The rows are grouped in 4 different ways at once. Each group adds its own fixed numbers to the row, and there is some noise. The rows also spread widely along 15 directions, which tell nothing about the answers.
In the rows, zero is written as 128.
Known rows, each followed by its group in each grouping:
[135 135 134 144 126  62 150 144 123 128  92 125 136 152 158 114 114  88
 174 128 122 112 173 103  85 124 108 130 151 128 123 118 117 146 168  89
  99 119 159]  Q555 Q45 Nutu W
[107 142 109 127 104  67 181 115 114 115 144 104 165 116 158  97 141 118
 180 132 119 123 135 117 108 103 129 167 126 164 152 120 154 123 129  82
 143 175 120]  Q849 Q523 soziz A
[141 129 147 130 148 143 112  97 142 116 156 122 102 139 141 128 134 100
 168 155 111  95 106 113 119 134 122 170 105 119  97 120 191 129 128 105
 122 125 125]  Q498 Q336 gol H
[109 122  97 150 135 130 121 162 137 128 164  63 128 121 102  91  91 115
 157 143 129 144 201 130  98 143 138 116 108  75 148 130 122 139  67 115
 123 122 101]  Q97 Q834 soziz W
[110 111 115 116 135 129  89 174 134 116 100 166 122 136  84  85 115 150
  99  98 110 100 168 140 138 165  87  85 171 118 110 144  91 135 148 152
 112 108 157]  Q97 Q64 Nutu Z
[100 153 105 183 147  80 119 168 140  84 133 134 146 141 105 126  99 106
 141  76  93 108 151 167 113 156 113 163  67 164  92 115 135 146 181 101
  81 136 133]  Q134 Q64 nuge Z
[131 146 117 136 116  83 152 123 143 104 125 167 175 105 156 100 126 133
 172  98 134 108 120 103 150 106 140 161 126 139 114 129 135 142 123 139
 124 131 112]  Q849 Q834 nuge C
[126 144 113 111 132 119 169 126 120 115 145  79 108 153 130  99 114 130
 194 154 149  93 157  98  75  88 125 149 123 137 171 139 111 105  97 125
 179 107 130]  Q555 Q336 gol H
[ 96 136  92 140  87 104 168 140 119 164 135  81 136 146 106 124 110 150
 120 159 147 167 178 125  88 124 126 107 169 123 173 128  79 147 123 117
 156  92 140]  Q498 Q523 soziz U
[104 108 103 134 157 127  84 149 147 117 159 120 115 123 101  89 112 136
 121 121  87 104 126 167 131 181 103 116 116 122  88 133 188 142 105 109
  77 162 107]  Q134 Q45 gol A
[ 99 118 107 125 180 175  68 139 171  98 176 154  97 109  78  98 123 148
 133 122  84  66  90 150 137 196 116 128 117 106  61 159 182 135 111 133
 121 134 124]  Q498 Q45 nuge C
[155 139 127 107 150 124 112 145 134  98  82 148 111 123 152 150 130  90
 144 127 123 105 114 113 115 142 143 145 130 141  84 134 120 119 182 137
 146 136 161]  Q849 Q523 Nutu U
[179 122 151 158 107 166 123 126 116 142 137 119 114 117 175 141 149 105
 136 117 147 135 177 115 110  91 155 147 107 138 105  99 169 169 169 108
 121 109 141]  Q97 Q834 gol H
[151 126 111 103 142 136 136 128 122 127  80 143  97 139 150 100 134 151
 122 131 148 106 115  97 133  88 133 109 161 129 127 141 123 144 111 151
 133  86 171]  Q849 Q834 soziz U
[163 135 103 139 118 147 161 166 155 206 111 148 154  68 167  91 144 177
 140  84 154 170 138 122 154 125 153 106 189 134  62 118 118 219 141  90
  99 119 110]  Q849 Q336 gol U
[ 76 143 127 156 153  90 150 164 141 111 106 155 147 158 110 130 156  81
 149  99 131 159  98 130 125 120 149 136  89 128 153 107  75 112 123 119
 102 101 168]  Q97 Q336 gol C
[109 122 110 134 165 155  89 167 142 102 104 146 106 144  87 114 123 121
  88 109 131 137 121 134 159 125 143  98  91  82 140 131  88 104  71 182
  99  75 146]  Q849 Q64 nuge W
[121 149  94 160 135 124 109 113 175 127 117 168 129 135  78 104  77 202
 113 111 110 105 124 115 192 124 110 149 126  94  92 150 103 161 105 188
 118  34 122]  Q849 Q45 gol A
[125 128 147 124 133  84 156 120 134 145  81 137 148 132 155  91 180  91
 151 131  90 183 100 125 156  90 119 142 115 130 156  89 139 114 116  65
  68 161 155]  Q97 Q45 nuge H
[118 140 117 161 114  99 132 146 140 134 151 115 146 139 123 116  96 126
 160 127 129 119 175 129 100 148 117 139 141 119 111 125 119 157 139 115
 117 111 110]  Q97 Q64 gol Z
[150 156  97 108 133  96 154 158 138  97  81 133 148  91 161 107 127 123
 168 102 140 117 132  91 136  93 169 147 127 142 122 139  94 125 130 143
 153 132 140]  Q97 Q523 nuge W
[154 124 171 149  96 143 145  89  94 138 143  99 105 155 165 155 161  82
 144 165 123 131 169 111  85  76 127 173 104 152 154  91 175 128 187  79
 144 116 169]  Q97 Q523 nuge H
[109 116 100 176 104 112 106 163 120  58 138 148 158  86 125 104 125 102
 104  64 134 111 191 124 155 124 168 123  72 115 130 127 161 154 111 162
 104 117 123]  Q134 Q523 Nutu U
[114 137  88 157 143 139 145 172 153 154 121  40 126 108 122 113 137 106
 129 158 127 227 142 148 115 132 181 116  90  82 144 109 115 141  60  79
  92 140 114]  Q555 Q64 gol H
[120 124 136 105 129 154 153 130 101 172 198  82 107 159 145 113 145 119
 163 153 176 125 120 145  57 107 129 110 129 146 181 117 133  99  73 112
 144 147  88]  Q498 Q64 soziz H
[124 116 137 105 112 115  95 154 101 131 130 143 110 164 116 175 135 119
  78 124 127 120 134 168 103 154  85 123 141 196 123 103 126 106 216 127
 131 155 146]  Q97 Q336 nuge W
[131 141 118 100 163  89 140 132 137 124  89  96 116 141 145 119 131  95
 165 165 100 140  88 119 109 139 120 148 133 132 118 123 134 110 132  81
 108 163 151]  Q498 Q523 gol W
[ 96 120 116 135 108 138 141 160 134 149 137 141 141 120 107 103 149 135
 129 104 136 141 162 128 112 145 126  96 165 127 131 125  98 150 146 107
 138 108 151]  Q498 Q336 soziz H
[154 130 102 112 110 152 151 164 123 174 121  81 123  97 143  98 141 154
 127 110 137 178 173 150 114 105 130 108 130 156 133 108 115 144 127  90
 130 156 117]  Q498 Q45 gol H
[144 125 140 162  92 108 140 120 103 150 142 122 143 141 143 122 114 127
 122 115 142 136 185 123 129  93 112 144 116 135 141  99 142 154 140 124
  99 102 116]  Q849 Q523 gol W
[125 123 151 156 123 205 115 126 136 149 136 128 109 138  88 136 149 115
 114 122 129 167 177 127 132 112 139 130  96  88 145 112  79 120 131 147
 146  49 163]  Q498 Q523 gol A
[ 95  91 103 136 151 149  85 168 122 115 168 141 100 139 110  83 124 140
  95 118 148  75 133 139 110 153 137  57 150  95 128 149 170 152  56 162
  77 103 121]  Q555 Q64 nuge U
[163 131 111 101 129 147  96 121 159 128 138 164 152  57 143  94 127 159
 130 102 137 120  87 116 203 132 163 138 123 104  81 143 165 142  65 177
 120 153  57]  Q498 Q523 soziz H
[126 157 141 128 168 174 193 139 126 159 128  76  91 163 118 111 153  98
 214 142 129 154 144 120  57  80 131 157  97 139 167 117  55  96 138  71
 173  96 183]  Q849 Q523 gol H
[118  90 152 114  84 120  71 122 119 116 172 172 152 129 129 146 136  98
  94 132 146 115 139 135 147 166 119 108 138 113 136 113 169 107 108 179
 114 152  77]  Q134 Q336 nuge H
[116 169 102 139 149  55 144 103 162 131 157 106 140 133 163 177 105 106
 182 187 119 117  27 120  97 183 155 188 140 142  68 136 185 151 147  84
 125 171  97]  Q498 Q523 soziz W
[ 90 129 119 155 107 116 130 143 119 102 135 159 133 142 112 137 138 122
 119 112 139 102 150 113 105 134 141 123 143 141 134 137 110 142 168 146
 158  86 179]  Q97 Q523 soziz Z
[ 87 143 127 171 142 158 102 155 146 123 145 184 132 143  68 163 151 128
  81  61 146 170  91 171 169 123 154 128  43 137 148 106  61 102 108 191
 123  77 131]  Q97 Q45 soziz Z

New rows. What belongs after each?
[107 104 107 132 130 151 120 150 142 158 153 114 121 100 129  90 166 144
 110 137 118 164 109 147 138 146 148  93 147 117 116 122 178 160  86  86
  93 162 123]  Q97 Q45 gol H
[137 111 137 139  94 118 127 106 113 155  94 147 125 136 128 118 152 150
  74 141 102 150 150 124 153 109  96 125 168 142 129 107 154 162 174 106
  95 105 175]  Q555 Q523 nuge U
[124 145 171 159 115 125 151 111 126 178 141 169 164 143  99 111 145 129
 148  74 107 166 153 155 151 108  75 169  97 157 141  85  83 125 173 101
 102 112 125]  Q498 Q523 soziz Z
[128 129 118 157 101 134 118 112 161 170 140 142 157  99 101 115 116 174
 103 131 113 170 146 131 195 148 110 145 147  95  94 115 136 176 128 118
 110 103  95]  Q849 Q336 Nutu W
[139 109 136 115 120 161 128 129 116  90 116 118 112 118 127  73 147 110
 152 119 118 101 202  92 132  79 121 132 109 104 159 125 136 111 110 127
 153 102 161]  Q849 Q336 nuge H
[123 131 133 110 193 227 119 107 146 145 161  74  45 151  75 117 150 142
 140 178  95 127  96 143 111 133 105 153  95 114 127 132 148 104 114  79
 166 103 164]  Q498 Q336 Nutu W
[124 132 125 100 154 124 112 132 143 120 148 127 107 136 152 168 139  95
 149 166 142 104  58 123  96 179 147 135 146 135  90 136 162 120 140 116
 146 159 121]  Q498 Q336 Nutu W
[ 99 129 113 147 149 125 116 134 161 147 152 103 121 146  85  84  89 122
 171 154 110 129 156 121 116 156 113 115 127  50 133 139 112 134  58 120
 102  89 109]  Q498 Q45 soziz H
[113  90 133 144  79 171 126 126 111  93 179 121 138  93 158 106 172  98
 135 138 171 115 201  85 106 114 183  98 146  84 167 133 173 147  85 143
 178 113 140]  Q97 Q834 Nutu Z
[127 128 100 123 125 126  89 137 152  77 141 110 131 103 126 148 112 108
 128 152 146 123 124 109 144 155 172 140  98  88 118 140 147 114  70 182
 153 134  87]  Q555 Q336 gol Z
[ 72  95 118 132 139 136  73 150 127 103 181 134 118 150 110 146 146  95
  86 147 127 119  92 169 109 187 138  93 118 114 128 126 178 105  94 142
  96 159 112]  Q849 Q64 nuge A
[ 76 124 137 140 142 147 118 108 128 133 191 135 116 162  77 134 146 133
 121 142  94 118  98 170 111 156  96 151 110 152 142 122 149 105 144 108
 131 131 139]  Q134 Q523 nuge A
[127 144 125 154 129 120 103 110 143  93 190 138 127 129 140 165 102 104
 164 137 133  64 103 117 102 157 154 177  96 129  84 139 188 139 146 150
 143 121  99]  Q498 Q523 nuge H
[122 113 118 122 179 149  96 164 126 142 150 126 110 147 131 119 124 102
 113 120 174 151  76 158 135 129 161  83  80  88 148 119 130 113  12 170
  65 128  80]  Q849 Q834 Nutu U
[136 144 146 142 102  74 143  98 137 126 157 117 153 156 169 155 102  86
 201 178 141 102 144  98  77 152 119 172 156 119 114 124 142 126 148 117
 148 136  94]  Q849 Q64 gol Z
[ 77 117  88 132 127 109 102 161 133  95 136 151 137 123  91 108 117 147
  94 112 114 102 132 145 132 175 126 103 150 130 116 152 131 140 135 150
 123 126 143]  Q134 Q523 Nutu A
[120 106 145 148 130 118  92 129 128 108 134 131 133 144 128 122 122  80
 127 140 118 130 157 129 133 148 118 124 105  85 128 114 161 131 109 125
  87 127 127]  Q849 Q834 Nutu Z
[139 119 151 113 108 136 114 104 143 159 142 131 125 135 124 131 139 129
 141 154  95 134 148 139 116 161  81 146 165 138 105 114 143 122 176  98
 138 148 127]  Q498 Q45 gol A
[124 136 121 117 109 110 108  72 146  79 113 111 114 152  98 132 110 133
 126 179  90 113 139 101 155 113  99 179 103 104 155 133 139  83 113 163
 171  95 140]  Q498 Q45 gol A
[130 133 164  92 131  86 125 115 142 119  93 197 172 122 144 123 165  82
 159 113 130 147  68 109 169 124 136 146 127 121 144 114  88  70 103 168
 116 159 111]  Q555 Q523 soziz H
[136 111 135 115 108 110  71 123 124  74 106 163 139 125 123 124 129 112
  85 117 113 108 146 129 177 129 115 136 108 119 131 121 153  97 127 185
 116 136 117]  Q97 Q64 Nutu A
[153 129 123 115 118 107 132 156 110 116 138 131 144 111 179 123 130 111
 151 106 173 106 140 122 101 112 158 123 129 154 125 128 146 136 124 142
 132 158 103]  Q97 Q834 Nutu C
[167 129 123 131 104 135  86 120 132 131 129 115 107 134 143 168 102 126
  98 147 142 129 144 130 131 132 135 136 110 124 101 117 157 138 138 165
 124 113 103]  Q498 Q45 gol H
[108 123  92 115 125 124 114 148 157 105 100 153 133  98 109  91 144 155
 110 121 107 132 117 116 169 136 143 109 150 110 121 145 124 134 106 145
 134 123 152]  Q97 Q45 nuge H
[117 107 155 104 123  92  95 131 115  94 149 189 151 127 156 138 174  85
 128  97 109  89  87 151 134 152 110 147 121 187 104 103 192 101 177 118
 102 203 119]  Q97 Q336 nuge A
[121 126  93 144 143 129 108 161 157  99  87 147 136  96 128  89 133 132
 110 106 115 131 132 116 169 137 160 109 131  88  92 142 133 159 106 138
  97 106 149]  Q849 Q64 Nutu A
[126 166  94 148 109  20 134 116 145  92 126 116 170 140 141 147  53 117
 178 149 104  88 141 114 116 148 114 198 122 136  94 137 145 137 165 132
 125 138  95]  Q849 Q523 nuge A
[156 135 142 133 135 122 105 133 140 136  92 197 134 123 135 125 135 135
 114  80 138 119 110 124 168 111 127 132 118 134  97 120 107 136 137 175
  96  97 130]  Q555 Q45 soziz C
[127 124 138 124  88  94 135 112 112 163 162 125 149 154 157 150 115 116
 135 167 179 132 125 113 100 128 135 118 164 115 154 120 131 128  93 159
 123 118  84]  Q498 Q523 gol C
[138 134 128 143 155 140  84 108 170 106 109 128 115 122  83 114  97 116
 138 143  78 130 148 112 187 145 107 174  81  61  94 125 133 124 108 139
 114  89 125]  Q849 Q336 soziz W
[111 142 113 143 126 120 132 132 130 118 147 143 145 134 111 130 125 145
 112 106 151 143 108 146 148 113 141 141  90 143 153 122 114 122 100 164
 129 111 108]  Q134 Q834 Nutu C
[102 130 123 125 128 106 143 146 119  83 149 172 156 119 141 112 168 108
 142  64 150 112  91 136 142 103 151 142  77 179 151 112 139 102 110 149
 123 156 115]  Q134 Q336 gol H
[ 67 135  62 120 134  56 154 182  99 121 108  73  92 195 115 155 111 138
  88 172 146 126 106 149  51 147 120  88 171 183 159 137 115 139 167  88
 131 127 190]  Q97 Q336 Nutu W
[109 121 117 129 122 147 100 148 134  98 183 135 132 113 129 154 138 106
 132 119 149 104 122 137 113 151 166 135 104 130 119 129 152 115 118 158
 158 141 100]  Q97 Q336 nuge A
[152  93 131 112 105 179  95 147 131 172 124 161 133  97 124  82 138 163
  90 103 146 148 176 129 162 137 123  69 183  96 113 128 122 163 103 155
 109 112 115]  Q134 Q834 soziz H
[109 128 132 138 101 111 141 115 132 162 137 166 136 158 129 155 132 145
 118 149 156 129 105 110 115 143 124 120 195 132 123 129 102 149 158 146
 141  83 149]  Q849 Q523 gol W
[111 106 148 140 102 123  99 103 136  96 196 139 159 110 136 127 148  91
 144 144 128 110 140 120 131 156 138 147 115 100 139 118 186 106  91 144
 131 162  77]  Q555 Q64 nuge W
[113 122 121 146 166 121  84 171 124  91 132 175 113 147 120 141 117 100
 109  86 148  77 106 132 118 147 150 105 100 122 105 136 131 131 122 181
  85  95 143]  Q555 Q523 nuge W
[113 111 122 142 137 130  88 112 141 138 114 131 102 161  71 110 111 152
  71 151  85 147 132 149 177 145  76 128 123 101 123 115 153 145 114 128
  73  87 142]  Q134 Q336 gol U
[120 114 113 111 106 101 117 131 124 134 142 147 142 127 133 110 124 157
 102 121 152 116 118 126 153 133 114 107 160 133 131 124 151 142  98 152
 106 129  96]  Q498 Q336 gol W
[107 147  91 124 142 126 121 130 180 135 114 158 142  89 106 134 147 171
 107 140  94 155  42 137 171 178 152 148 161 136  68 144 136 154 151 117
 128 147 138]  Q555 Q523 nuge H
[137 116 111 117 124 152 102 142 124 114 157 147 138  76 141 100 150 151
 104  88 122 110 116 150 159 137 139 128 115 160  94 126 193 148 124 126
 112 178 102]  Q498 Q523 nuge Z
[135 130 103 114 121 134 141 174 140 154 119  97 144  90 131  87 124 128
 165 107 116 151 199 142 102 142 121 113 147 131 111 126  93 133 142  91
 143 166 116]  Q849 Q45 soziz A
[151 158 159 154 120  94 149  68 146 139 128 153 148 151 102  94 110 153
 177 104  73 120 157 127 174  79  50 223  83 155 134  96 123 118 160 112
 116 100 115]  Q97 Q45 gol U
[107 111 143 158 102 122 104 143 107 129 151 149 136 160 124 165 140  95
  79 107 163 154 138 152 131 124 139 111  89 131 159  92 125 119 116 165
  92 101 115]  Q134 Q336 gol A
[ 83 117 120 148 119 160 153 134 110  94 166  92 103 131 119 118 181  98
 143 130 118 117 160 124  73 117 143 137 100 155 155 116 168 127 159  67
 173 126 190]  Q498 Q336 soziz H
[132 140 110 169 111 135  96 142 147 111 142 106 129 118 117 174 115 114
 100 130 118 147 158 149 121 153 153 158  87 129  95 115 142 143 167 136
 129 120 115]  Q555 Q64 nuge A
[128 112 151 142 108 149 112 135 122 155 147 156 141 130 118 112 136 125
 122 109 146 141 168 128 141 122 123 113 134 106 141 114 107 136 112 153
 114  99 117]  Q97 Q523 gol Z
[ 92 152 113 121 162 109 138 128 128  90 155 131 110 160 120 151 141 116
 151 124 125  88  56 151  97 137 124 168  87 189 126 130 148  97 156 114
 151 146 141]  Q498 Q336 Nutu A
[124 136  99 118 118  89 127 133 153 177 144  96 143 134 128 131  85 150
 149 186 133 141 126 130 111 173 116 124 190  98 107 137 126 151 104 116
 116 137  77]  Q555 Q336 nuge A
[116 137 106  89 113  64 150 165 115  93  79 185 168 120 154 106 142 126
 138  76 150 101 114 112 132 107 138 110 162 174 148 139  75 102 143 173
 138 144 147]  Q134 Q523 nuge A
[144 147 124 122 134 138 128  95 142 141 126 106 110 138 114 123 101 143
 151 172 125 126 129 106 135 120 124 157 130  98 131 142 116 124  99 146
 157  93 122]  Q134 Q523 soziz Z
[ 71 108 169 118 102  89 149 106 132 132 150 156 179 153  94  83 175  96
 159 131  92 161 145 133 135 147  63 135 154 120 192  95  97  70 120  95
 117 159 127]  Q498 Q64 gol W
[120 161 158 146 139  87 165 100 151 143 136 158 147 173 125 114 113 105
 223 130 133 111 118  96 115  98 113 173 118 104 157 122  72 105 109 135
 135  75 122]  Q97 Q45 Nutu H
[137 132 136 141 155 141 131 124 150 134 107 161 120 122 138 111 148 125
 145 123 131 121  99  92 147 119 153 132 143  98 101 132 126 154 113 134
 106  82 159]  Q555 Q523 gol W
[183 107 140  63 122 169 106 107 120 145 123 145 123  98 178 104 164 148
 105 132 175 145  81 115 182  87 153 104 137 119 147 121 157 106  34 184
 124 156  78]  Q498 Q834 gol Z
[148 148 134 143 122  90 120  87 136 137 160 100 140 134 143 152  93 114
 152 167 117 129 112 127 138 139 119 189  98 116 109 113 180 133 121 115
 108 144  72]  Q498 Q523 Nutu W
[ 78 116  98 113 144 124  97 154 158  64 156 146 142  98 102  98 141 108
 150 117 102  95 112 131 123 195 142 121 133 115 104 153 154 114 114 133
 150 171 129]  Q498 Q834 soziz H
[143 146 106 128 119 113 134 120 130 119 112 140 124 127 140 128 113 155
 129 122 145 104 122 108 144 107 131 148 132 146 107 134 132 149 138 145
 147 100 132]  Q849 Q336 soziz Z
[ 99 148  88 158 175 135 147 171 157 119 125 110 119 120 120  83 129 133
 162 115 122 129 115 126 115 124 165 120 113 103 113 141 118 161  88  95
 102 100 153]  Q97 Q64 nuge Z
[161 110 131 123 123 120  71 111 105  96  87 141  94 148 168 177 141 102
  46 150 137 132  88 131 159 116 144 129  96 143 106 108 205 134 137 158
  87 136 150]  Q849 Q834 soziz Z
[112 119 107 121 111 129 142 143 121 121 124  72 104 130 138 139 149 105
 134 181 106 139 160 124  70 149 129 128 159 148 120 123 162 140 188  51
 160 156 180]  Q849 Q336 nuge H
[144 154 121  47 196 159 146 123 132 156 146  85  68 161 100  98 121 171
 186 163 114  92  69 161  78 122  71 153 130 184 142 150  98  57 111 108
 184 175 116]  Q555 Q45 Nutu C
[ 78 103 128  97 154 181 120 138 115 113 182 122  63 172 100 121 162 122
 142 159 130  58 119 129  38 160 106  87 173 145 150 152 137  95 143 114
 189 116 194]  Q498 Q45 nuge W
[153 138 141 143 118 164 113 102 131 143 150 147 113 139 115 140 120 157
 118 115 146 114 145 127 143  96 121 149 102 129 134 124 115 122 122 178
 151  70 112]  Q555 Q45 Nutu A
[115 142 118 113 138 159 152 151 148 133  63 139 114 143  84 108 148 144
 132 126 122 164 153 105 123 102 128 110 156 110 166 136  11 107 143 146
 177  56 212]  Q555 Q834 nuge H
[134 110 148  99 157 177 123 142  91 135 118 136  75 176 109 103 152 136
 104 109 139 111 143 145 107  87  84 102 120 161 168 116 103  96 140 132
 132 101 183]  Q849 Q834 Nutu W
[ 85 152  95 145 138  93 159 175 157 136  71 126 128 163 114 152 129 108
 143 147 145 167 118 104  95 141 165 107 167 102 135 134  30 141 145 126
 143  58 196]  Q97 Q336 gol A
[112 128 136 113 115 140 105 137 138 135 191 134 134 139 118 171 131 107
 141 144 152 119 109 155  81 192 128 130 143 144 118 128 120  94 151 148
 170 161  83]  Q498 Q64 Nutu H
[ 69 135  91 124 182 114 116 160 149  42 155 131 120 137  95 103 115 102
 179 118 113  65 103 131  92 173 137 138  96 124 123 163 131  98 103 136
 158 144 147]  Q849 Q834 Nutu Z
[127 121 153 149 141 157 105 129 127  76 154 167 115 123 168 161 181  49
 146 110 163  96  92 104 109 118 200 139  79 119 122 118 166 111 111 163
 142 115 139]  Q97 Q64 soziz U
[179 121 124  80 103 152 147 118 131 206 152  54 119 106 164  88 120 153
 174 190 148 163 167 117 105 109 121 116 181 104 146 124 137 127  65  99
 153 170  64]  Q97 Q45 gol H
[106 127  93 104 141 180 150 124 145 149 135 136 107 111 115 110 178 199
  93 146 149 150  56 121 145 113 161 101 174 139 146 146 120 139  87 136
 168 105 162]  Q555 Q834 nuge W
[127 135 130 148 136 136  88 135 140 101 120 152 114 163  99 157 104 112
 108 123 142 125 130 122 143 117 145 135  85  96 141 124  94 111 111 200
 126  58 137]  Q97 Q834 nuge H
[130 134 134 149  97 160 130 138 137 126 158 136 143 115 134 165 145  96
 138 108 180 155 157 113 123 117 176 134  96 108 147 109  91 119 109 175
 170  85 104]  Q498 Q336 gol U
[109 140  74 162 164 114 142 186 149  99  91 125 119 100 138  70 132 130
 153  82 112 106 145 114 121 113 171 112 117 119  91 146 135 185 121  95
  98 102 182]  Q97 Q45 soziz A
[ 92 121  89 136 114 116 115 128 137  70 149 145 120 112 149 155 145 116
 113 156 143  77  87  93 102 165 187 118 165 124 100 160 191 159 138 150
 162 113 163]  Q498 Q523 nuge U
[132 140 114 160  97 109 103  92 142 106 164 113 126 135 126 184  90 121
 122 180 117 103 139 117 114 164 138 178 128 121  95 134 180 150 166 147
 158 108 112]  Q134 Q523 nuge U
[127 148 142 118 155 121 148 118 142 131  95 169 113 167 116 111 126 131
 173 122 123  91 115 103 121 111 100 147 152 130 124 137  79 122 160 133
 145  67 174]  Q134 Q336 Nutu A
[125 106 152 113 106 167 136 111  90 164 211  66  89 169 130 153 136 111
 148 195 160 111 170 131  29 136 109 122 155 144 172 121 146 101 132 110
 183 137 118]  Q555 Q523 gol W
[ 85 126 126 121 181 158 127 151 114 103 123 119  61 195  91 147 163 107
 108 137 135 119  80 141  92 109 128 117  92 154 169 120 100  85 131 127
 145  86 207]  Q97 Q336 gol W
[129 128 125  90 155 116 158 145 125 173 147  95 111 158 143  86 110 125
 205 165 147 101 132 117  63 134  99 113 184 120 130 139 114 126  96  93
 130 139 113]  Q849 Q336 gol C
[139 146 123 145 136  99 138 142 133 128 121 178 154 133 127  93 107 158
 147  60 134 104 136 137 151 102 102 151 111 163 106 120 110 151 144 148
  93 105 116]  Q849 Q834 gol C
[121 119 141 115 123 132 118 116 152 100 137 187 164  77 148  96 179 113
 155  98 121 115  98 103 182 128 156 149 129 117 109 125 159 122 104 139
 136 152 113]  Q97 Q336 soziz A
[145 117 146 105 121 155 149 134 108 151 112 119 126 118 148 101 180 114
 132 119 128 170 154 136 119  90 119 125 126 156 153 101 122 115 142  86
 134 158 155]  Q849 Q834 soziz C
[185 146 119 121 123 137 121 120 122 134 113 110 102 138 145 133  83 144
 140 135 150  97 164 104 118  95 123 151 123 129 111 133 121 142 135 169
 145  80 117]  Q498 Q523 gol U
[161 155 114  97 144 113 161 105 139 148 107  90 116 120 167 118 139 145
 165 173 137 148  70 107 142  84 147 172 126 141 126 123 151 127  93 101
 139 146 112]  Q97 Q336 gol C
[183 136 145 116 174 215 120 115 152 132 107  98  83 101 145 106 162 119
 162 140 106 149 125 115 144  87 156 168  83 107 103 119 145 124 114 101
 145 118 153]  Q97 Q834 gol A
[126 128  93 104 148  93 108 158 143  90 110 132 124 131 162 135 113 101
 141 141 158 103  87 109 107 156 168 103 148 111 107 148 142 131  88 166
 118 136 120]  Q498 Q834 gol U
[105 130 114 106 156 127 118 170 136  66  53 156 117 127  96 117 159  98
 117  94  94 133 131 120 140 131 127 129 110 143 130 131  67  86 174 139
 151 121 216]  Q849 Q523 gol W
